The rows are grouped in 4 ways, from coarse to fine. Each group lies inside one group of the grouping before and may be the whole of it. The rows also spread widely along 14 directions, which tell nothing about the answers.
In the rows, 128 means zero.
Known rows, each followed by its group in each grouping:
[105 137 151 141 142 154  97 135 135 144 117 127 107  99 133 137 118 106
 139 171 117 123 111] => Pezap mef laz Gepi
[111 131 124  97 139 114  72 110 134 132 152 110 120 130 167 118 116 132
 127 152 111 101 157] => Pezap mef bik segeg
[ 79 141 126 138 149 160  89 115 137 169 150 121 124 139 165 144 112 125
 146 154  92 105 114] => Pezap mef vaz lokav
[116 143 184  72 100 129  71 128 146 151 117 104 104 103  93 117 114 139
 113 124  90 141 131] => zafif Gogob zeme nuge
[142 107 123 164 132 151 132 115 144 135 110 117 109 125 144 108 131 119
 122 124  91 122 139] => Pezap mef vaz guz
[155 101 148 121 103 172 126 173  97 100 107 150 100  73  86 127 126 110
  82 111 141 121 142] => Pezap nivib fid piz
[111 116  93 123 147 163  93 133 142 110 123 132 112 111 139 107 103  91
 139 172 115  87 158] => zafif Gogob bafud rifel
[106 155 132 127 116 126 111 123 147 128 108 102 109 135 111 107 101 106
 108 156 143 115 148] => zafif lagir sotim Lep
[124 115 135 153 154 126  94  72 163 129 124 146 150 105 180 139 147 143
 171 151  94 109 108] => Pezap mef laz pala
[109  81 123 103 144 167 120 162  65 107 121 129 117 121  81 152  93 132
 101  93  95 110 138] => zafif Gogob bafud zugi
[141  86  93 163 137 187 127 170 146 122 118 177 116  78  88 143 130 104
 107 131 116 138  88] => Pezap teno daven kanat
[144 100 114  71 107 130 111 113 129 130 131 137 151  91 145 111 115 161
  66 108 137 124 170] => Pezap nivib nebi bel
[162 130 149 148  87 116 102 118 135 109  94 116 126 116 139 140 166 106
  80 134 122 130 100] => zafif lagir sotim lom
[ 91 114 140 113 124 173 104 117 124 117  88 173 130  55 155 162 141 107
 157 155 120  98 108] => zafif Gogob zeme Rut
[124 110 106 108 105 163  98 115 151 115 118 153 135 113 146 115 131 122
 123 121 112  89 140] => zafif Gogob bafud rifel
[ 55 139  88 115 143 123 125 139 104 144  92 113 103 148 133 153 119 118
 139 109  88 111 141] => Pezap nivib fid piz
[134  81  86 128 121 179 134 157 148 127 124 178 131  81 112 115 116 126
  85 123 136 127 120] => Pezap mef laz Gepi
[101 155 172  98  97 145 116 152 106 161  73  93  88  72 108 144 118  97
  86 146 110 175 127] => zafif Gogob bafud rifel
[ 89 113 118  96 105 137 114 109 151 140 113 171  99  61 174 121 156 106
 140 166 150 131 128] => zafif Gogob bafud rifel
[ 85 154 140 160  93 145 160 116 145 149 130 177 102 115 108 157 143 141
 146  90 138 148  96] => Pezap nivib nebi bel
[131 134 147 132 133  77 112 101 100 100 108  59 123 219 124 105 101 142
  95  99 131  75 167] => Pezap mef laz pala
[109 132 157 136  93  99 146  80 102 123 115 118 120 154 150 145 150 150
 121  87 122 125 128] => zafif Gogob zeme nuge
[133 118 181 116 142 153  83 127 130 113 146 104  99 131  85  89  81 127
 140 155 124  90 163] => zafif lagir sotim Lep
[156  74 103 161 182 106 128 167  98 102 137 113  60  77 112 124 135  83
 110 173  99 170 146] => Pezap mef bik segeg
[139 114 110 128 130 127 112 155 122 133 155 120  96  98 118 127 125 116
  82 137 106 164 138] => Pezap mef bik segeg
[ 79 168 134 125 114 148  86 118 157 131 100 136 118 161 148 117 120  99
 143 162 170  51 121] => Pezap nivib fid piz
[101 141 126 145 139 135 167  95  90 115  87 130 147  90 169 150 103 115
 100 168 196 113 163] => Pezap nivib nebi bel
[132 130 128 152 141 124 113 104 126  95  98 123 147 109 128 152 124 113
 116 147 116 115 118] => zafif Gogob zeme Rut
[115 110 113 133 172 169  84  93 116 124 132 123 148  95 209 142 117 121
 166 170  71  75 161] => Pezap mef vaz guz
[ 96 100 140  45 127 117  68 123  91 123 138  90  95 160 143  99 109 141
 133 114  85  72 187] => zafif Gogob zeme nuge
[ 79 104 125 137 154 120 142 103 129 156 120 128 123 133 120 142 113 139
 125 138 126 150  98] => zafif Gogob bafud zugi
[114 112 144  87 137 117  85 119 113  88 125 132 148 110  89 143  96 144
 114 128 142  94 137] => zafif lagir sotim lom
[120  81  60 121 142 136 119 131 188 111 132 167 120 101  91  91 111 130
 131 131 116 122 144] => zafif lagir sotim lom

New rows. What belongs after each?
[114 150 105 143 143 145 121 127 135 115 128 126 111  99 127 121 105 111
 143 146 110 116 178] => Pezap nivib fid piz
[ 99 122 109 114 102 128 108 124 147 118 123 153 127 130 125 129 131 122
 106 132 156 105 110] => zafif lagir sotim lom
[132 133 158 147 120 131  97 111 144  96 135 129 118 148  85 126 119 137
 152 111 110  93 127] => zafif lagir sotim lom
[138 120 115 143 125 127 119 110 165 134 141 141  95 107 151  99 144 121
 138 143 115 130 151] => Pezap nivib nebi bel
[ 89 129 150 147 143 121 125 147  85 116 112 118  83 143 106 151 116  99
 119 140 150 112 108] => Pezap mef vaz guz
[108 148  90 172 147 161 121 127 144 146 145  99 102 145 138 115 103  95
 128 165  85 132 150] => zafif Gogob bafud zugi
[ 96 177 142 128 120 132 116 113 127 168 141  88  78 112 175 108 122 109
 141 165 102 142 190] => Pezap nivib fid piz
[147 139  57 152 122 156 109 140 157 119 139 108 146 129 114 122 103 114
  76 128  72 135 155] => zafif lagir sotim lom
[116 131 137 147 137 136 125 140 160 144 103 120  98 134  67 111 108 126
 125 119 112 136 121] => Pezap nivib fid piz
[ 86 100 126 113 145 124  84 105 150 184 191 126 103 181 186  91 134 139
 122 175 147 102 111] => Pezap nivib fid piz
[140 171 158 168 140 147  93  99 173 126 152 144 173  85  93 164  99 147
 126 140 111 144  96] => Pezap mef vaz lokav
[131 121 145 161 163 129 108 110 127  97 106 125 151 137 103 152 100 129
 123 139 140  91 104] => Pezap mef bik segeg
[114 115 120 144 132 106 131  95 148 117 107 134 114 145 120 128 136 154
 167  74  81 108 138] => Pezap mef bik segeg
[111 100  98 147 140 105 146  91 165 122 124 179 170 129 106 148 129 168
 111  98 157 131  83] => Pezap nivib fid piz
[121 161 109 116  95 123 127 152 118 113  84 117 142 106  75 166 108 140
  76  60  85 150 138] => Pezap mef laz Gepi
[107 141 116 106 119 131  68 134 146 114 137 133 103 110 136 125 133 100
 141 157 104 102 138] => zafif lagir sotim Lep
[133 115 152 137 133 106 136 136  82 102 125 126 145 121  60 183 111 165
  84  65 109 155 101] => Pezap mef laz Gepi
[110 174 184 125 105 125 109  85 110 135 103  99 126 112 180 140 127 132
 141 136 120 105 159] => Pezap mef laz Gepi
[117  67 116 121 149 157 132 138 156 138 100 157 108 107  83 101 115 146
 140 103 103 118 128] => Pezap nivib fid piz
[100 128 128 163 149 128 138 150 115 155 135  87  76 174  84 124 101 119
 116 122 103 149 125] => Pezap teno daven kanat
[142 122 201 123 140 123 131  63 104 130 159 109 163 119 117 129  90 201
 121 100 131 127 166] => Pezap nivib fid piz
[138 120 114 133 139  99 116 100 174 114 173 157 145  95  91 125 111 166
 113 111 127 161 127] => Pezap mef vaz guz
[142 100 138 129 117 129 142 127 141 145 121 142 123  89  94 126 131 154
  86 100 119 173 115] => Pezap nivib fid piz
[125 104  98  97 112 145  84 110 213 157  78 145 146  87 127 109 140 132
 113 125  67 135 100] => zafif Gogob zeme Rut
[133 115 152 100  83 149  58 137 148 126 121 137 106 127 141 116 159 111
 113 134 112  88 104] => zafif lagir sotim lom
[108 166 105 140 105 141 165 120  98  78 111 160 145  68 111 176 100 134
 121  88 146 124 177] => Pezap mef bik segeg
[142 126 184 119 108 126  99 121 153 130  76 154 122  41 124 143 160 114
 107 160 154 150  86] => Pezap nivib fid piz
[134 123 138 129 103 137 124 121 143 135 129 126 131 109 108 119 116 135
  79 132 141 147 124] => zafif lagir sotim lom
[115 102 102 120 135 128 115 111 128 132 142 146 143  96 136 157 133 146
 112 116  89 154 113] => zafif Gogob bafud zugi
[114 122 117 156 140 171 128 133  90 125  76 121 128  89 172 167 130  95
 123 149  96 107 129] => Pezap mef bik segeg
[ 99 141 127 133 118 150 125 151 125 138  90 108 117 158  74 137  93 129
  97  83 106 112 121] => Pezap mef vaz lokav
[116 108  98 145 153 172 121 160 113 141 168 131 107 129 110 124 100 119
 101 140 109 128 138] => Pezap nivib fid piz
[121  67 129  91 131 145 153 140 125 120  90 129 108 110  59  80  75 137
  81 112 163 127 162] => zafif Gogob bafud rifel
[109 130  61 184 146 135 106 108 216 116  97 142 134 167 129  98 122  91
 142 178 138  79  98] => zafif lagir sotim lom
[ 93 136 176 115 131 112 123 117  79 185 183  96  91 132 136 159 126 168
 116 105  77 184 129] => Pezap nivib nebi bel
[129 102 119 111  98 119 140 120 124 106  70 134 152 108 101 141 125 142
  69  90 141 127 121] => zafif lagir sotim lom
[109 140 186 146 127 105 113  89 150 140 132 126 142 130 104 139 113 142
 105 168 184 141  76] => zafif lagir sotim lom
[109  93 135 108 128 149 109 147 120 130 123 131  90 117 102 111 116 118
 120 135 119 114 132] => zafif lagir sotim Lep
[ 56 154 142 136 149 139 120  76 132 168 132 127 141 125 168 159 107 152
 172 137 101 118 121] => Pezap mef vaz guz
[104  96 120 134 145 123 132 127 102 102 109 160 113  98 127 156 139 129
 150 113 120 113 119] => Pezap mef laz Gepi
[ 86 152 112 106 144 145  79 143 115 137 130 104 123 123 139 146  93 108
 110 153 102 106 142] => Pezap mef vaz guz
[ 95 109 119 145 153 159 128 129 125 126  54 131 135 103 122 152 111  91
 114 168 131 108  92] => zafif Gogob zeme Rut
[158  94 109 159 132 110 125 110 172 132 108 113  99 139 131  88 148 125
 125 119  94 133 138] => Pezap teno daven kanat
[ 87 167 115 116 109 159 113 112 189 150  49 127 146 127 119 110  98 120
 125 130 135  85 137] => Pezap nivib fid piz
[101 129 115 127 124 124 122 115 122 111  42 129 141 114 137 164 137 118
 133 107 116  96 119] => Pezap teno daven kanat
[126  90 189 121 145  96 126  78  67 102 148 110 151 150 100 162 112 195
 130  71 104 116 129] => zafif lagir sotim Lep
[147  91 153 150 141 140 136 150 110 135 164 141 112  88  70 143 112 143
  75 120 132 182  97] => Pezap mef vaz lokav
[ 50 140 128 109 141 135 134 112 131 154 135 159 149 106 103 166  85 168
 137 114 143 136 108] => Pezap mef laz Gepi
[124 123 132 145 172 110  92 120 112 129 203 109 107 110 130 141 115 117
 112 191 105 168 121] => zafif Gogob zeme Rut
[125 136 159 150 120 104 127 103 116 100 147 127 108 137 114 131 128 125
 117 136 154 126 125] => zafif Gogob zeme Rut
[105 130 161 150 116 116 152 138  95 145 136 125  70 108 106 155 138 129
 120 106 115 175 115] => Pezap mef bik segeg
[104 142 107 160 139 126 147 106 143  93  99 147 127 124  94 140 104 133
 167 100 131 101 151] => Pezap teno daven kanat
[110 104 108 137 139 141 138 117 151 143  83 133 134 114 134 116 114 131
 115 133 126 121 124] => Pezap mef laz Gepi
[ 85 110 125 132 155 113 106 126 110 154 190 122  98 151 123 146 125 135
 123 147 100 156  95] => zafif Gogob zeme nuge
[153 111 194 151 143 156  92 114 122 124 120 147 138  79 116 168 143 139
 139 135  96 128  81] => Pezap nivib nebi bel
[117 148 181 120 112 152  76 150 126 129  81 124 112  97 113 151 129 100
 112 149 125 110  92] => Pezap mef laz pala
[137  76 140 120 180 169 109 150  82 111 105 102 125 108  87 134  78 130
 120 128  89 103 155] => Pezap teno daven kanat
[126 143 154 184 153 136 131  71 113 127 155 135 186  90 139 202 120 156
 120 141 105 169  85] => zafif Gogob bafud zugi
[102 115 101 114 143 169 134 101  92 119 133 125 173 103 151 149  79 148
 103 127 110 106 172] => zafif Gogob zeme Rut
[121 126 124 142 117 180 143 111 163 159 123 135 127 124 135  85  93 134
 105 142 154 110 158] => Pezap nivib nebi bel
[130 133 139 186 164 169 112 127 123  69 103 116 160 175  48 144  64 120
 132 129 130  55 117] => zafif lagir sotim lom
[127 109  67 115 109 153  94 161 167 107  72 158 146 120 118 123 125  90
  56 135 160  84  93] => Pezap mef vaz guz
[144 128 131 116 121 127  93  89 191 130 146 147 152  95 123 111 116 167
 132 114 106 126 139] => Pezap mef bik segeg
[130 161 120 148 107 154 107 144 152 146 102 103 115 139 105 129 125 119
 110  97  59 130 134] => Pezap nivib fid piz
[ 77 141 172  88 148 120  96 108 101 143 128 111 123 120 123 145  98 152
 145 132 123 111 146] => Pezap nivib fid piz
[ 79 122 113 124 163  96 113  92 141 120 106 146 145 114 125 166 120 150
 161 114 104 119 106] => Pezap mef vaz guz
[118 111 128 103 131 109 104 122 149 114  79 135 126 105  95 133 124 136
 129 107 119 118 125] => Pezap teno daven kanat
[105 103 101 150 161 132 121 137 153 150 126 145 136 119  96 149 114 136
 107 136 108 154  71] => Pezap mef laz Gepi
[112 164 166 150 107 136 119 122 124 127  71 124 140 106 113 173 125 112
  95 129 148 125  86] => Pezap mef vaz lokav
[122 108 166 105 111 167 112 131 115 173 108  88 121 141 129 105 100 126
  54 148 140 129 119] => zafif Gogob bafud zugi
[127 133  91 140 122 220  91 160 124 141 184 142 135 142 141 128  96 118
  92 135  99  87 141] => Pezap nivib nebi bel
[152  35  92  94 152 121 114  98 156 113 124 162 164  84 125 106 123 161
  88 126 125 135 123] => zafif Gogob bafud rifel
[106 114 137 126 128 114 118 127 135 167 148 133  87  86 139 137 148 131
 119 137  97 184 106] => Pezap mef vaz guz
[126 156 128 136 122 129  97 106 156 145 146 112 154 129 152 122 105 131
  78 164 146 130 127] => Pezap mef laz pala
[143  90 121 149 113 122 149 126 106 110  80 120 130 129 123 135 141 116
  63 119 143 128 108] => zafif lagir sotim Lep
[ 99 148 114 101 122 142 111 112 144 133 180 153 143  69 131 128  90 136
 102 172 165 146 155] => zafif lagir sotim Lep
[132 133  96 144 122 112 108  94 154 113 167 121 125 145 153 109 128 134
 131 129  98 115 162] => zafif lagir sotim Lep
[106 123 108 141 114 154 131 140 138 135 114 130 113 168  85 126 109 143
 121  57  83 104 129] => Pezap mef vaz lokav
[106 138 161 123 146  91 121  99 109  97 123 130 113 113 108 143 120 144
 159 119 138 112 153] => Pezap nivib fid piz
[141 131 130 142 101 111 138 109 115  96 144 151 127  86 129 154 146 127
  90 122 142 156 126] => zafif Gogob zeme Rut
